The rows are grouped in 3 different ways at once. Each group adds its own fixed numbers to the row, and there is some noise. The rows also spread widely along 12 directions, which tell nothing about the answers.
Known rows, each followed by its group in each grouping:
[ 0.54 -0.22 -1.67 -0.53  2.86  0.52 -0.16  0.23 -1.11 -0.95  0.35  1.24
  2.18 -0.65 -5.59  2.78  0.10  0.15 -1.73 -1.57 -1.58  1.23 -1.49 -0.29
 -0.12] -> q_975 Z (3)
[-0.36 -0.02 -1.49  0.26  3.16  2.06  0.46 -0.99 -1.89 -0.78  1.64  1.29
  3.82 -1.45 -2.31 -1.34 -0.86  1.31 -1.59 -2.69 -1.27 -0.26 -2.21 -1.49
  1.07] -> q_271 N (4)
[ 0.61 -0.12 -1.75 -2.29  2.93 -2.35 -0.33 -0.30 -1.71  1.71 -5.50 -2.06
 -0.05  2.79 -1.26 -1.49 -1.16 -2.92 -4.57  2.49 -2.71 -2.11 -0.77  1.04
 -2.13] -> q_635 J (0)
[-1.99 -2.73  0.54  1.89 -0.92  0.14  2.22 -5.26 -0.09 -1.54  0.26  2.42
  0.87 -0.79 -2.75 -1.97  0.09 -3.37  2.81 -1.21  0.64 -0.30  1.68 -0.27
  1.50] -> q_975 M (1)
[-3.26 -3.38 -2.93  1.98  1.52  0.08 -4.12 -0.15 -0.20 -2.95  1.01 -0.13
  1.52 -3.87  0.30 -1.43  1.66 -0.17  3.02  0.19 -2.28 -3.36  0.27  0.84
 -1.85] -> q_702 M (3)
[-0.60 -3.34 -2.51 -0.93  0.23  0.68 -0.74 -2.73 -0.46 -0.60  1.67  1.39
  1.79  1.08  0.44 -1.56 -0.49 -0.38  5.15  1.19  0.29  1.50 -1.10  2.52
 -2.31] -> q_257 N (0)
[ 0.49 -3.79 -1.38 -1.27  5.32  0.89 -1.78  1.39 -4.20 -1.79 -2.65 -1.66
  1.59  0.14 -3.79  0.35  3.46  7.43 -0.59 -0.28 -1.56 -2.44  0.84  3.06
 -1.11] -> q_544 J (4)
[ 1.17  3.63  2.59  2.94  1.43 -1.42  0.39  0.59  0.12 -0.35 -0.72  1.61
  0.17 -1.25 -3.34  3.85 -0.01 -4.57 -3.37 -3.08 -1.25  1.50 -1.23 -2.81
  0.96] -> q_544 Z (1)
[ 3.43  2.01  2.67 -3.00  1.32 -0.16  3.33 -0.04 -3.48 -0.85 -1.98 -0.12
  0.85  2.11 -1.29  0.50  2.71 -1.89 -0.02 -3.31  3.22  0.04 -1.82 -0.74
  2.28] -> q_635 M (2)
[-0.74  0.61  1.44  2.85  1.71 -0.26  2.12 -1.01 -1.17 -1.38 -0.83  1.90
  2.02 -0.76 -4.09 -0.07  1.73 -2.94 -2.24 -3.22 -0.70 -1.70  0.45 -1.81
  0.22] -> q_257 N (2)
[-0.44  1.21  0.05  0.06 -1.37  3.45 -0.82 -0.11  1.29 -1.06  5.33  1.59
  2.42 -2.22 -0.15 -2.17 -2.88  1.84  3.19 -2.45  4.20  3.48 -1.09 -2.43
  3.76] -> q_271 Z (2)
[ 4.71 -1.56  0.33 -1.56  1.46 -0.10  3.03 -1.34 -2.11  2.70 -2.42 -0.29
  2.22 -0.04  2.96 -1.00  2.10  3.08  3.00 -0.55  0.40 -0.91  0.72 -3.28
  3.43] -> q_702 Z (3)
[-1.27 -1.58  4.17  2.01 -1.86 -0.41 -1.01  0.68  0.26 -3.98  1.82 -1.47
 -2.33  3.18  0.42 -2.47  3.02  0.68  3.96 -1.89  1.43  0.20  2.26  1.16
  1.44] -> q_702 J (3)
[-0.42 -0.33  1.40 -1.59 -2.02  0.35 -1.46 -0.35 -0.40 -0.26  0.80  0.52
 -1.89  1.12 -2.47 -0.53  0.18 -0.27  4.40  0.97  6.35  4.40 -0.73  2.81
  0.42] -> q_271 J (3)
[ 4.56  0.54  0.04 -2.49  0.79 -0.69  0.23  2.49 -0.36  0.77  1.65 -2.93
  0.87  3.05  5.51 -0.01 -0.32  1.84  1.52 -1.56 -1.61  0.45 -2.92 -1.75
  1.35] -> q_702 Z (3)
[-2.53 -2.77 -4.77 -1.77 -0.26  0.41 -2.14 -2.41  1.35 -2.35  3.36 -0.32
  0.30  3.38 -1.22 -3.88 -2.85 -1.24  2.43  1.35 -3.40  0.92 -1.23  2.03
 -1.26] -> q_702 Z (1)
[ 0.24 -2.28 -0.05  2.00  3.00 -1.23 -2.91  2.09  0.40  1.88 -3.64 -2.68
 -1.17  2.52 -0.05  1.64 -1.81  0.63 -2.76  2.88 -1.96 -1.71 -1.20  3.87
 -4.48] -> q_271 J (0)
[ 0.71 -1.30  3.48  4.24 -2.00 -1.30 -2.92  2.28  4.04  0.96  1.17 -2.79
 -3.45  2.26  4.87  0.36 -2.03  1.52  4.17  2.08 -0.51  0.71  0.80  1.82
 -0.10] -> q_271 Z (1)
[-0.01  2.56  3.35 -2.09  0.36 -0.17 -1.61  2.16 -0.81 -1.62 -0.57 -2.72
 -1.42  1.99 -2.40 -2.48 -0.48  1.43 -0.28 -0.08  2.55  1.94  0.26 -0.12
  2.99] -> q_271 Z (1)
[ 0.56  1.57  1.09 -4.56 -0.96 -1.29 -0.83  2.39 -0.15  0.65 -1.64 -4.93
 -2.18  2.08 -0.30 -3.79  1.08  1.66  1.58  2.33  3.42 -0.58  1.81  0.91
  2.22] -> q_702 M (2)
[ 1.01  0.40 -0.59 -1.59 -0.12 -2.63 -1.63 -0.81 -0.91 -1.84 -0.42 -0.13
 -0.16  1.73  1.74 -1.35  1.51 -4.55  2.80 -0.57 -1.60  0.94 -1.68 -0.12
 -0.72] -> q_635 Z (3)
[ 2.64  0.82  2.00  2.91 -2.03 -1.65  1.37 -0.40  2.36  4.52 -1.63  0.41
 -1.84 -0.73  1.65  3.49 -0.82 -4.13  2.24  1.02  3.90  1.47 -0.52 -0.40
  0.33] -> q_702 M (2)
[ 1.05 -1.20  1.70 -0.65  2.68  1.18  0.50 -0.75 -2.14 -1.76 -1.90 -1.12
  1.24  5.17  0.74 -1.86 -2.20 -1.30 -2.05 -1.48 -0.05  0.48 -2.01  0.87
 -0.79] -> q_635 M (0)
[-0.71  0.26  1.83 -1.38  1.81  0.37 -5.00 -0.45 -2.81 -2.99 -1.49 -2.19
  0.96  0.16  2.44 -2.82 -1.63 -0.56  1.86  1.13  4.27  4.50  0.13 -0.46
  0.59] -> q_702 M (0)
[-2.29  1.18  1.52 -0.01 -0.33 -0.71 -5.11  3.10  1.80 -1.83  0.20 -3.57
 -2.40  1.38 -0.51 -1.64 -1.48 -0.30  0.85  2.58 -0.29  1.36  1.22  2.35
 -0.30] -> q_635 M (0)
[ 0.05  2.39  3.48  0.94  1.92 -0.72 -4.39  1.47 -1.98 -2.69 -2.22 -1.46
 -0.20  0.56 -1.06 -0.38 -1.02 -1.41 -1.59 -0.43  2.73  5.47  0.58 -2.22
  1.52] -> q_702 Z (3)
[ 4.56 -1.14  2.91 -0.54  0.08 -1.02  3.25  0.39  0.12  1.81 -1.87 -2.35
 -1.37  8.64  2.33  0.31 -2.53 -0.19 -0.63 -0.29 -0.32  1.67 -2.16  1.34
 -0.72] -> q_257 Z (1)
[ 0.68  0.60  2.88  2.23  0.03 -0.24  1.84  0.50  2.10  5.18 -3.82 -0.49
 -0.91 -0.54 -0.40 -1.32 -3.69 -0.86 -2.52  2.17  3.73 -2.03  1.69 -0.41
  0.05] -> q_544 N (0)
[ 3.49  0.92  0.89  0.22  1.70 -2.26 -2.24  2.40 -1.23  1.11 -0.01 -2.29
 -0.37 -0.12  3.24  3.53  2.24  1.69  1.49 -0.23 -1.43  1.50 -2.04  0.66
 -0.31] -> q_271 J (4)
[ 0.52 -1.29 -0.43  2.86  0.33  2.33  0.94 -2.63 -0.29  0.73  1.73  4.35
  1.58 -0.08 -2.09  3.04 -3.50 -2.26 -0.08 -2.59  3.99  4.11 -3.31  1.18
 -1.66] -> q_544 J (4)
[ 1.78 -0.27  1.10  1.99 -0.36  0.29  2.34  1.23  2.12  2.18  0.08  0.61
  0.19  0.37 -1.08  0.88 -0.42  0.62 -0.03 -1.21 -1.86 -1.40  0.35 -1.93
  2.18] -> q_635 Z (3)

New rows. What belongs after each?
[ 1.17  3.66  0.78 -1.70  1.58 -1.81 -2.59  4.35  0.57  1.73 -1.30 -4.61
 -1.17  2.54  0.00  0.39 -2.67 -0.59 -5.09  1.48 -1.19  1.04 -2.25  0.33
 -0.48] -> q_271 J (0)
[ 1.81 -0.02  4.87  2.49  1.94 -0.25 -2.54  2.18 -0.81 -3.47  1.36 -4.27
 -0.17  4.31  4.01  0.95  0.00  2.86  0.31 -2.60 -3.82  3.19 -0.21 -0.93
  2.45] -> q_271 M (1)
[-0.80  1.86  0.52  0.00 -0.31 -0.75 -1.88  2.24  0.16  0.43  0.08 -1.32
 -0.07 -4.80 -1.27 -0.98  2.12  1.16  0.75  0.60  1.18 -0.72  2.24 -2.80
  3.31] -> q_702 J (3)
[ 0.29  0.35 -0.79 -2.86  2.00  0.17 -2.68 -0.87 -2.37  2.34 -3.77 -0.88
  1.41 -4.08 -2.22 -1.26 -0.26  3.49  0.66  3.61  3.34  3.48  3.32 -1.48
  2.55] -> q_544 J (0)
[-1.91 -1.98  1.61  2.56  0.84 -1.15 -3.15 -2.64 -0.81 -2.59 -2.96 -0.17
 -0.36  1.05 -2.03 -1.17  0.66 -1.78  1.35  1.09 -2.14  3.64  3.59 -0.59
  1.12] -> q_635 M (3)
[ 3.65  4.50 -1.03 -3.35 -2.06 -3.62  2.19  2.01  1.63  5.89 -0.99 -2.46
 -1.91 -0.23  1.62  1.09 -0.30 -4.28 -1.23  1.72  1.58 -0.97 -2.00 -1.79
  0.98] -> q_702 J (2)
[-2.50 -1.30  4.14  4.30  1.59 -1.84 -4.65  2.02  0.06 -3.51 -2.41 -3.41
 -2.52  1.67 -2.73  0.05  0.58  0.69 -1.48  0.85 -0.77  0.36  3.32  2.87
 -1.51] -> q_975 M (4)
[ 3.78 -1.51  0.53 -0.55  0.47  0.52  5.30 -2.13 -0.17  4.10 -2.02 -1.23
  1.06  2.21 -0.86 -0.26  0.95  3.20  0.80 -0.12 -0.93  0.32  2.90 -3.07
  5.09] -> q_702 M (2)
[ 0.75 -0.27 -0.49 -0.77  1.43  0.66  0.04 -1.71 -1.03 -0.15 -0.99  1.77
  0.51  3.32 -5.14  3.17 -2.12 -3.35 -1.13 -0.36  0.33  6.28 -2.40  0.93
 -0.19] -> q_635 M (3)
[ 0.80 -0.50  0.20  1.42 -2.13 -0.93 -2.10  2.66  4.02  1.20  3.30 -2.53
 -1.65  0.85  0.97  1.38 -0.49  3.74  4.31  2.33 -3.66  2.37  1.86  0.33
  1.93] -> q_257 Z (1)
[ 0.35  1.21  0.70  0.99 -0.25 -2.70 -2.57  1.04  1.71 -0.52 -0.25 -3.22
 -0.86  0.47  0.06 -1.65  1.77  1.28  0.94  0.47 -4.46  0.89  4.49 -2.38
  2.94] -> q_544 Z (2)
[-0.53 -0.70 -1.77  0.55  1.18 -0.63 -0.79 -1.23 -1.21 -0.75 -0.12  0.62
  2.36 -5.05  1.22 -1.15  2.70 -1.73  2.69 -1.11  0.18 -3.47  0.11 -1.90
  0.44] -> q_702 M (2)
[ 2.57  2.31  2.03 -0.32 -1.23 -2.09  1.83  1.51  0.94  2.49  0.14 -1.10
 -0.96  1.09  1.98  1.45 -0.64 -2.66  0.72  0.16  0.60  0.29 -2.19 -0.43
  0.36] -> q_257 N (1)
[ 0.46 -0.19  0.90  1.55  1.82 -2.00 -0.43 -0.66 -0.43 -0.42 -1.93 -1.13
 -0.60  2.89 -0.83  1.69 -0.34 -3.83 -1.94 -0.68 -3.14  0.42 -2.03  0.95
 -1.14] -> q_271 M (1)
[ 0.22 -3.66 -0.45  1.16 -0.28 -2.22 -0.18 -1.70  0.96  0.72 -1.64 -1.84
 -1.29  3.61  1.02 -1.05  1.45 -0.54  2.91  1.29 -3.94 -0.94  1.04  2.00
 -0.97] -> q_271 M (3)
[ 5.91 -0.25  2.09  0.61  2.09 -2.01  0.63  0.72 -1.20  4.39 -4.40 -0.93
 -0.42  1.66  1.52  4.92  1.46  1.52  1.58  1.23  0.22  3.00 -0.83 -0.28
  0.61] -> q_271 Z (3)
[ 2.30  0.56 -0.73 -0.23 -0.86 -2.49  1.96  3.17  3.20  2.04  2.09 -2.84
 -1.59  2.66  4.20  1.10  1.07 -3.34  0.75 -1.04 -3.74 -6.46 -3.82  1.81
 -2.57] -> q_702 M (0)
[ 1.53  0.40 -2.95 -0.27 -0.06 -1.69  2.36 -1.84  0.53  2.68 -1.00  2.06
  1.53 -1.75 -2.89  1.25  1.37 -3.42  0.82  0.08 -1.43 -0.62 -0.29 -1.54
  0.03] -> q_257 Z (2)
[-0.01 -0.45 -0.73  1.74  0.52  0.56 -3.39  2.03  0.92  2.27  0.17 -0.13
 -1.03 -3.02 -1.69  3.31 -1.41  2.14  1.49  2.80  3.10  2.62 -0.44  2.04
 -0.96] -> q_702 J (4)
[-1.00 -0.36 -0.07  0.52  2.48  2.35 -1.86  0.27 -1.85  0.54 -1.52  0.68
  3.22 -4.21 -2.21 -1.36 -2.19  2.96 -0.37  1.23  4.14  1.44  1.27 -1.61
  1.05] -> q_257 N (2)
[ 0.50 -2.48  2.04  3.66  0.85  0.89  1.15 -1.04 -0.46  1.33 -2.43  1.06
  1.05  0.86 -1.57  0.81 -1.57  0.81 -1.49 -0.32  1.02  2.05  1.43 -1.29
  0.68] -> q_257 J (3)
[ 0.93  1.45 -2.26 -2.17  3.04 -1.70  0.70 -0.71 -2.12  0.39 -1.42 -0.42
  2.10 -0.36 -2.35 -0.45  2.17 -2.48 -1.68 -1.04 -2.57 -1.87 -1.84 -0.99
 -0.20] -> q_271 N (2)
[ 0.46  1.70 -0.83 -1.23 -0.01 -2.57 -1.24  3.77  0.72 -0.96  2.83 -2.91
 -0.29 -0.40  1.19 -0.60  3.09  0.61  1.68 -0.53 -4.07 -3.19 -1.24  0.73
 -0.63] -> q_257 N (4)
[ 1.62  1.77  4.73  1.38  0.34  0.62  3.08 -0.09 -0.38 -0.88  0.46  2.42
 -0.38  1.30 -4.17  2.75  2.95 -1.72  1.75 -3.04  1.99  1.30  0.00 -0.04
  2.42] -> q_635 N (0)
[ 4.45  3.94  4.75  2.59 -1.14 -3.76  2.41 -0.96  0.29  2.59 -2.01 -0.48
 -0.27 -0.68  3.95  3.30  0.43 -6.73 -0.53 -2.33  1.58  2.43 -0.39 -4.39
  2.29] -> q_975 M (2)
[ 2.99 -0.45  1.67 -1.21 -0.70 -3.66  2.77  1.17  0.03  0.91 -0.88 -3.23
 -1.49  4.06  3.03 -0.53  2.39 -1.44  0.00 -1.27 -2.70 -4.03 -0.76  0.48
 -0.52] -> q_975 J (3)
[ 0.19  1.00  1.28  2.06  0.87  0.29 -3.50  5.41  1.32  0.16  1.50 -3.60
 -0.41  1.56  1.84  0.88 -4.67  2.49 -4.18  0.33 -0.45  1.67 -2.01  0.84
 -1.44] -> q_257 J (4)
[ 5.29  1.04  3.54 -0.84 -0.18 -1.06  4.66  1.30 -1.92  3.26 -2.29  0.26
  0.36  0.39  2.11  2.91  2.52 -0.27  0.75 -2.37  4.02 -0.52 -2.22 -1.25
  1.10] -> q_257 J (3)
[-2.30 -2.81 -0.42  1.62  3.26  1.35  0.66 -1.86 -2.22 -3.78 -0.21  0.73
  2.55  2.47 -2.65 -3.81  0.46 -0.71 -1.74 -3.29 -1.65 -3.96 -0.85  1.08
 -1.64] -> q_271 N (2)
[-0.67 -0.96  0.92  2.74  0.61  0.32 -5.45  1.45  0.54 -1.51  1.89 -1.12
 -0.62 -0.35  1.57  1.75 -1.69  1.20  3.05  0.71  1.20  4.33 -1.43  2.41
 -1.38] -> q_271 M (4)
[ 0.18  1.67  2.51  2.68 -0.17  0.17  0.06 -2.86 -0.98  0.47 -1.66  1.83
 -0.15  1.77 -2.01  0.37 -4.18 -5.35 -3.10 -0.86  4.54  6.81 -1.03 -1.96
  0.84] -> q_702 J (4)
[ 0.81  0.52 -0.70  0.41  0.78  0.85 -1.43 -0.40 -0.90  0.33  1.20  1.39
  2.95 -4.94  2.67 -0.01  0.11  0.01  3.98 -0.46  1.48  0.36 -0.58 -2.53
  1.76] -> q_635 N (2)
[ 1.38  0.11  3.88  4.87  2.20 -1.26 -4.09  2.69 -0.65 -1.60 -1.06 -1.35
  0.54 -3.90  2.83  4.00  3.35  2.17  1.99 -1.79 -1.79  1.32  2.14 -2.21
  1.38] -> q_544 M (3)
[-1.10  1.21  5.17  2.14  0.31  0.83 -3.65  1.59 -1.42 -1.39 -2.20 -1.74
 -0.99 -0.90 -0.06 -2.72 -2.52  2.15 -1.47  0.10  6.52  3.24  2.50 -0.64
  1.89] -> q_544 J (4)
[ 1.22  0.56  4.69  4.88  2.25 -2.07 -1.02  2.08 -1.44 -2.05 -2.43 -1.56
  1.50 -2.02  3.19  1.27  3.34 -0.75 -1.37 -3.34 -3.06 -2.14  1.36 -3.87
  1.06] -> q_257 M (3)
[ 2.03  1.02 -2.41 -5.48  0.08  0.64  1.50 -0.21 -1.00 -0.09  3.64 -2.39
  2.35  0.71  0.08 -3.04  0.98  4.22  2.12 -2.00 -2.17  1.44 -0.21 -2.42
  4.79] -> q_544 M (4)
[ 1.29 -1.20  0.72  1.92  1.92 -1.07  1.19  0.48 -0.85  1.93 -2.37 -2.05
  1.81 -1.60  1.54 -2.06  1.39  3.40 -0.47  0.16 -3.38 -3.34  2.57 -2.50
  1.73] -> q_257 N (4)
[ 2.13  0.17 -0.83 -2.30  0.30  1.17  2.40 -0.97 -0.62  1.33  2.15 -1.19
  2.69  0.31 -0.11 -1.03 -1.70  3.02 -0.75 -1.34 -0.33  1.94  0.47 -3.24
  4.11] -> q_975 J (2)
[ 2.90 -0.28  0.89  4.66  0.35 -0.33  0.86  0.17  1.01  1.75  1.62  1.88
  1.71 -2.31  3.06  5.00  0.36 -0.71  0.75 -3.26 -2.25  0.88 -1.29 -2.81
  0.62] -> q_544 J (3)
[-0.20  2.84  5.68  2.48  2.30  1.48 -3.08  1.03 -2.43 -3.86 -0.74  0.17
  1.82 -3.24 -0.50  0.52  0.80 -0.18  0.06 -2.72  2.64  4.09  1.60 -3.82
  4.13] -> q_635 M (0)
[ 0.63 -1.91  2.52  5.28  1.64 -0.44 -1.15  0.32  0.36  0.16 -1.40 -0.76
  1.20 -4.55  1.10  2.40  2.22  2.74  2.02 -0.44 -1.18 -1.81  3.75 -1.95
  1.76] -> q_975 M (2)
[-1.59  1.27  0.85  3.29  1.09 -2.34 -0.74 -0.22  0.87 -0.15 -1.87  0.21
 -0.83 -0.49 -1.93  1.27 -1.27 -7.36 -3.60 -0.86 -1.56 -1.98 -2.66  0.48
 -2.31] -> q_271 M (1)
[ 0.58 -0.20 -3.46 -2.47  1.66 -1.49 -0.32 -1.83 -0.15  0.46 -0.34 -1.36
  0.90  5.95  0.05 -1.21 -4.13 -4.52 -4.33  0.17 -4.09  2.41 -3.14  0.65
 -3.02] -> q_544 J (0)
[ 1.88  1.34  0.25 -3.05  1.47  0.90 -1.93  0.16 -2.91 -0.76 -0.26 -2.06
  1.67  2.00  2.98 -1.90 -3.41  0.05 -1.21 -0.38  4.11  4.70 -2.29 -1.54
  1.06] -> q_702 J (2)
[-0.48  1.11  3.91  2.36  0.14 -2.84 -3.02 -0.35 -1.11 -2.98 -1.86 -0.99
 -1.88 -0.31  2.08  0.47  1.93 -5.25  2.38 -0.53  1.63  1.34 -0.12 -0.04
 -0.26] -> q_702 M (1)
[ 1.42  0.28  5.66  2.40 -1.92 -1.54 -1.08  0.72 -0.20 -0.75 -0.81  0.47
 -2.61  0.17  2.80  2.10  2.50 -3.46  6.02 -1.23  6.76  1.53 -1.67  2.51
 -0.86] -> q_271 M (3)
[ 0.79  1.04  2.35  2.16  0.09 -2.53 -1.99  0.86  1.15 -0.69 -0.30 -2.40
 -1.26  2.40  3.22 -0.77 -1.22 -2.45 -0.01 -0.37 -2.58  0.72 -0.66 -0.84
  0.19] -> q_271 Z (1)
[ 0.64  0.46  0.94  1.30 -1.16 -0.90 -0.89  3.98  3.32  0.91  2.13 -2.30
 -2.94  1.95 -0.05  2.73 -1.01  0.41  0.03  0.90 -3.02 -1.14 -1.42  2.35
 -0.48] -> q_635 J (1)
[-1.78  1.06 -2.23  0.56 -0.11 -0.89 -0.70 -1.57  0.80  2.29 -1.69  2.96
  0.55 -5.84 -5.79  1.82 -0.05 -4.47  0.03  1.13  2.08  0.90  0.19 -0.74
 -0.14] -> q_544 M (3)
[ 1.36  1.51  2.82  1.83  0.84 -1.65  2.25 -0.78 -0.84  1.20 -3.35  1.25
 -1.08  0.97 -2.87  2.39  1.31 -5.69 -2.28 -1.04  2.59 -0.23 -1.04 -0.05
 -0.71] -> q_702 J (0)
[ 2.54 -3.20 -0.70 -0.29  0.31 -1.52 -0.66  2.01  1.06  1.82  1.29 -2.21
 -0.55  0.64  4.11  1.93  1.29  3.05  5.06  1.65 -1.72 -2.61 -0.98  3.01
 -2.30] -> q_975 N (3)
[-0.92  1.61  3.57  1.75  2.22 -0.59 -0.83 -0.96 -3.52 -1.49 -4.90 -0.09
  1.64 -2.25 -2.59 -2.21  0.02 -2.22 -3.19 -1.21  3.67  1.45  1.58 -2.73
  1.70] -> q_257 M (4)
[ 1.30  2.84  4.11  1.43  0.19  1.43  0.76  1.38  0.67  2.54 -0.07 -1.02
 -0.11  2.14 -0.52 -0.80 -5.77  0.00 -3.83 -0.61  4.42  4.15 -1.64 -1.48
  2.14] -> q_271 N (4)
[-0.97 -3.00  0.11  2.21  2.89  0.71 -1.62 -0.66 -1.25 -1.98 -2.09 -1.53
  1.41  1.41  0.26 -2.70 -1.42  1.61 -1.67 -0.29 -3.26 -1.57  1.03  0.08
 -0.25] -> q_635 M (4)
[ 0.39 -0.46 -0.08 -0.11 -0.30 -2.63 -1.11  0.95  0.38 -0.14  0.17 -1.87
 -0.73 -1.17 -0.89  0.24  5.18  2.48  2.96  0.03 -4.24 -0.77  3.62 -0.95
  2.43] -> q_544 J (3)
[ 0.93 -1.02 -1.49 -0.63 -0.24 -2.11 -2.22  0.49  0.80  1.21  0.17 -1.38
 -2.11  2.44 -0.43  2.32  0.95 -0.87  3.05  2.31 -0.09  1.78 -1.48  4.07
 -2.62] -> q_271 J (2)
